There are 4 ways to turn a row about zero (a turn may also mirror it). The second row of each pair is the first, turned, with some noise. The first 36 pairs use one turn. New pairs use 3 turns, one after the other, and a turn may come again.
Known pairs, each followed by its turns in order:
[ 28 -56  42  23 -35  16  51 -30]
[ 17 -18  22 -54  45 -30 -27  56]	Q107

[-35  49 -23  -9   0 -45  24 -23]
[ 16 -21 -16   0 -39 -21  57  13]	Q154

[ 37  14  37  33  48  14 -40  25]
[-29  18  -3 -71  25 -22 -35   5]	Q389

[-16  -4 -17   6  33 -13  38  19]
[ 25   6 -12  -8 -28  -7   8  38]	Q389

[ 21 -47  31  24  40 -41  54  55]
[ 44 -37 -36 -40   2 -31 -23  64]	Q389

[ 30 -36  -2 -15 -10   5  49 -55]
[ -2  15 -51 -25  48 -23 -21  29]	Q519

[ 24 -22  39  16 -41 -32   4 -38]
[ 19  25  49 -16  18  25  33  23]	Q154

[ 29 -48 -16  55 -47  42   3  27]
[ -1 -41  14  26  52  39 -47  33]	Q519

[ 43 -52  55  26  50 -50 -45 -18]
[-81  49  30 -46  42  40  54 -17]	Q519

[ 48 -42  -3 -42  -5 -46 -14  33]
[ 58 -37  22   3  40 -14 -49  -9]	Q389

[-10 -39   6 -18 -51  42  13 -39]
[ 21  30  51  38 -32  28 -22  -4]	Q154

[-32 -42  41 -45 -32 -43  44 -27]
[ 27 -83 -18  25 -27  15  23 -23]	Q389

[ 27 -26 -22  -8  -4 -36  49 -19]
[ 11  -8   0 -12   4 -10 -79 -12]	Q107

[ -2  -4 -35 -25  -7  18  -3  19]
[ 25  -5  19  10 -11 -15  -9  32]	Q519

[ 46 -10 -24  55  -1 -38  11 -34]
[-18   8  14  24  12  21 -75  38]	Q107

[-50  -8  52   6 -32 -17 -38 -16]
[ 29  11 -10  21  37  39  43 -51]	Q519

[  9  16 -40  23  42  28  -2 -10]
[ 12  19  22  64  19  -6  -6 -11]	Q107

[  0  -6   8 -22  43  -7   1  10]
[ -3  24  11  -8   4 -14   0 -41]	Q107

[-49 -50 -50 -49  -7  13  56  18]
[ 79  -3 -50 -15 -18 -52 -21 -22]	Q107

[ 38  11   7 -10  21  39 -42  43]
[-21  25  50 -40  48  -6 -24  11]	Q389

[-24  -6  29 -42   9  32  54  30]
[ 18 -34  17  48  11 -22 -16 -53]	Q154

[-19 -43 -35  -5  36  38 -15  40]
[-64  -8  -4   5 -10 -17 -51 -27]	Q154

[ 51   5 -35 -11 -44  18  53 -53]
[ 69  36  37 -30 -54  16 -21 -15]	Q154

[-19 -39   8 -33  26  56   3 -37]
[ 39  19  16  -9  53 -55  -2   1]	Q519

[ 19   6  -6 -19  14 -28   1  54]
[-25  23  22  28 -50   4   9  23]	Q519

[-45 -44 -43 -19  51  26   8  35]
[ 60  48 -32  17   2 -31  19 -33]	Q107

[-46  47  40  -3 -12  28   5  23]
[-65 -26  20  -2 -22  16  11  27]	Q389

[ -1 -47  -3  11  51  43  18 -46]
[ -4  62  32  16  11 -58 -29 -17]	Q154

[  2  39 -49  34  18  41  -2  14]
[  7 -53  29 -31 -33  -7 -39 -12]	Q519

[ 10  32 -20 -50  26  -6  -7 -12]
[-11  -9  10  29 -33 -19 -10 -46]	Q107

[-36  37 -33  28  -2   5 -55 -39]
[-40  59 -16  22 -23  35  -6 -29]	Q389

[ -5 -45  50 -32  14 -37  13  46]
[ 29 -69  -4 -24   7   6 -44  34]	Q389

[-45  41 -32 -52  31 -12 -21   5]
[  3 -58 -46  19 -38 -41  -7  23]	Q154

[ -6  30   4  17  20  13 -20 -13]
[ -2 -26  10 -20  -3  -8   7 -32]	Q519

[-35 -18  14  -3  42  41 -41 -27]
[-17  27  -7  46  11 -35 -19  34]	Q154

[ 43   5  16 -38 -50  50 -10  32]
[ 22 -30  51 -31 -48 -12  46  32]	Q107

New pairs, each followed by its turns in order:
[ -7  50 -43 -50   3  12  19  50]
[ 53  35 -46  -8 -56 -33  28  -6]	Q107 Q389 Q389

[ 13   9  34   0 -12 -49  26  19]
[  6  20  13 -29   4  30 -39  48]	Q519 Q519 Q154

[-14  41 -51  41  15 -18  48  34]
[ 10 -20  34 -47  35 -28 -24 -64]	Q519 Q389 Q519

[-29  27  36   7 -47   8  25 -45]
[ -7  46  51 -19  28 -17  45  -5]	Q154 Q107 Q107

[-20 -26  18 -19 -44 -24  43 -17]
[ 57  -3 -15 -30 -36  -8   6  43]	Q519 Q154 Q519

[-48  -5  21 -30 -51  18  10  -2]
[ 38  11  30 -35 -23 -37 -35  21]	Q389 Q107 Q389

[-27 -54 -34 -46  49 -21 -43 -25]
[ -8  40   5 -22  71  69 -10   0]	Q154 Q389 Q389

[-37   8 -20 -42  -7  -1 -34 -12]
[ 24 -11 -39  44  18  -5  -1   3]	Q107 Q154 Q519

[-14  18 -35  27 -14   8   9  41]
[-50  -3  13  29  10  10   6  -8]	Q107 Q107 Q519

[ 17  -2  54  42   9  30  -6 -43]
[ -7   9 -23 -31 -15 -44  48  44]	Q519 Q107 Q154

[-30  -8 -37   9  41  32 -20 -23]
[-24 -26   2 -32  57  -1 -34 -12]	Q519 Q154 Q154

[ 43  26 -48 -37 -19 -33 -53  39]
[ 44 -50  60 -20  44 -40   2 -12]	Q519 Q107 Q389

[-29  29 -11 -20   8  32  -5   5]
[ 19  16   3  28 -19  32  27   6]	Q154 Q107 Q107

[ 30 -12   4 -46 -40  29 -32 -19]
[  0  56  29 -25  10  44  -1  10]	Q154 Q154 Q389

[ 16  22  23   7  35  30 -21  51]
[ 43  39 -37  15 -29  35 -17 -10]	Q107 Q519 Q389

[  1 -48  20   3 -15 -18  54 -41]
[-46  -1  -4  62 -35  -7  13 -33]	Q107 Q107 Q389

[ -7  -1 -14   6  43 -44  36 -12]
[ 11 -27 -15  15  39  18   1 -48]	Q519 Q389 Q519

[ 16 -26  13  33 -39   3  32   0]
[-42  -8  41   0   7  23 -28 -18]	Q389 Q519 Q389

[ 37  10 -46   3   1  -7  41 -46]
[-24 -40  22 -52  -8   4  64  -2]	Q107 Q519 Q389

[ 11  12 -47  19  27   9 -34 -51]
[ 24  21  18  37  34 -56  -4  11]	Q389 Q154 Q389

[-46 -13   7 -39  41 -24  38  21]
[ 14   7 -66  22 -20 -30 -26  -6]	Q154 Q519 Q154

[-51  -5  39 -25  11  22  22   3]
[  7  -4  29 -39 -38  -4 -38 -24]	Q389 Q107 Q107

[  8 -37  34 -27 -23 -30  16  47]
[ 25 -42  -5  -9  16 -54  37   8]	Q154 Q107 Q154

[  8  22 -32 -46  37 -34  27  12]
[-12  -4  34  27  22 -63  -3  24]	Q389 Q154 Q519

[-31 -31  29  -3 -40  -5 -45  26]
[-32  -7  -6 -37  33   6  34 -52]	Q154 Q519 Q519

[ 13 -16  14 -50  18  21  12  -6]
[ 25  -9  -5  24 -22 -18  15 -41]	Q154 Q107 Q519

[ 39 -54  -9  30 -51  12  36  -6]
[ 31 -27   7  20 -65   2 -15 -46]	Q389 Q154 Q389

[  7 -55  36  39 -23 -19 -15  24]
[-12  29 -43 -30 -37 -27  41  14]	Q519 Q154 Q154

[ 22 -28 -31  -8  24 -45 -36  -7]
[ -3   3 -20  -7  20  53 -46  22]	Q519 Q519 Q107

[-15  -3 -48 -26  55  -3  46 -47]
[-17 -25 -18  67  14  42  34 -36]	Q519 Q107 Q389

[ 44 -11  28 -24   1 -19   5 -45]
[  0  11  -5  12 -12 -37  40  43]	Q107 Q389 Q107

[ 34 -46 -15  18 -36 -43 -29  20]
[ 22 -32  14 -74  12  21  -9 -36]	Q519 Q154 Q519

[-44 -15  44 -30 -39 -55  31  49]
[-36  29 -13  39 -73  -6 -16  63]	Q519 Q389 Q389

[ 44 -34 -46   9 -38  -1  20  46]
[ 18  30  45  41 -24 -46  38  13]	Q107 Q154 Q107

[ -3  25 -32 -33  28 -10   9 -24]
[-27 -38   9   8  12 -37  -8  20]	Q389 Q154 Q519

[-21  56 -35 -46 -46 -17  31 -16]
[-15 -35  56  18  34  29  32 -37]	Q519 Q154 Q389

[ -1 -23  52 -40  -7  48 -15  18]
[-37   7  11  22  27  45 -18 -57]	Q389 Q519 Q107

[  9  17  28 -46  -6 -36 -43  30]
[-29  19  43 -14  28 -27   3  39]	Q519 Q107 Q519

[ 56  32  46   0 -42   2 -32  22]
[-70 -19 -50   9  -5  25  11 -32]	Q154 Q107 Q519

[  3  14 -38 -12  53  17  40  -1]
[-19  -9  12  20   7 -42  58  31]	Q519 Q519 Q389

[-42   7 -13 -11 -53   8  46  31]
[30 -3 27  8 10 52 56 14]	Q519 Q107 Q107

[-48 -35 -10  15 -21 -17  40 -56]
[ 30  40  10  -3   3 -70  29 -18]	Q154 Q107 Q107

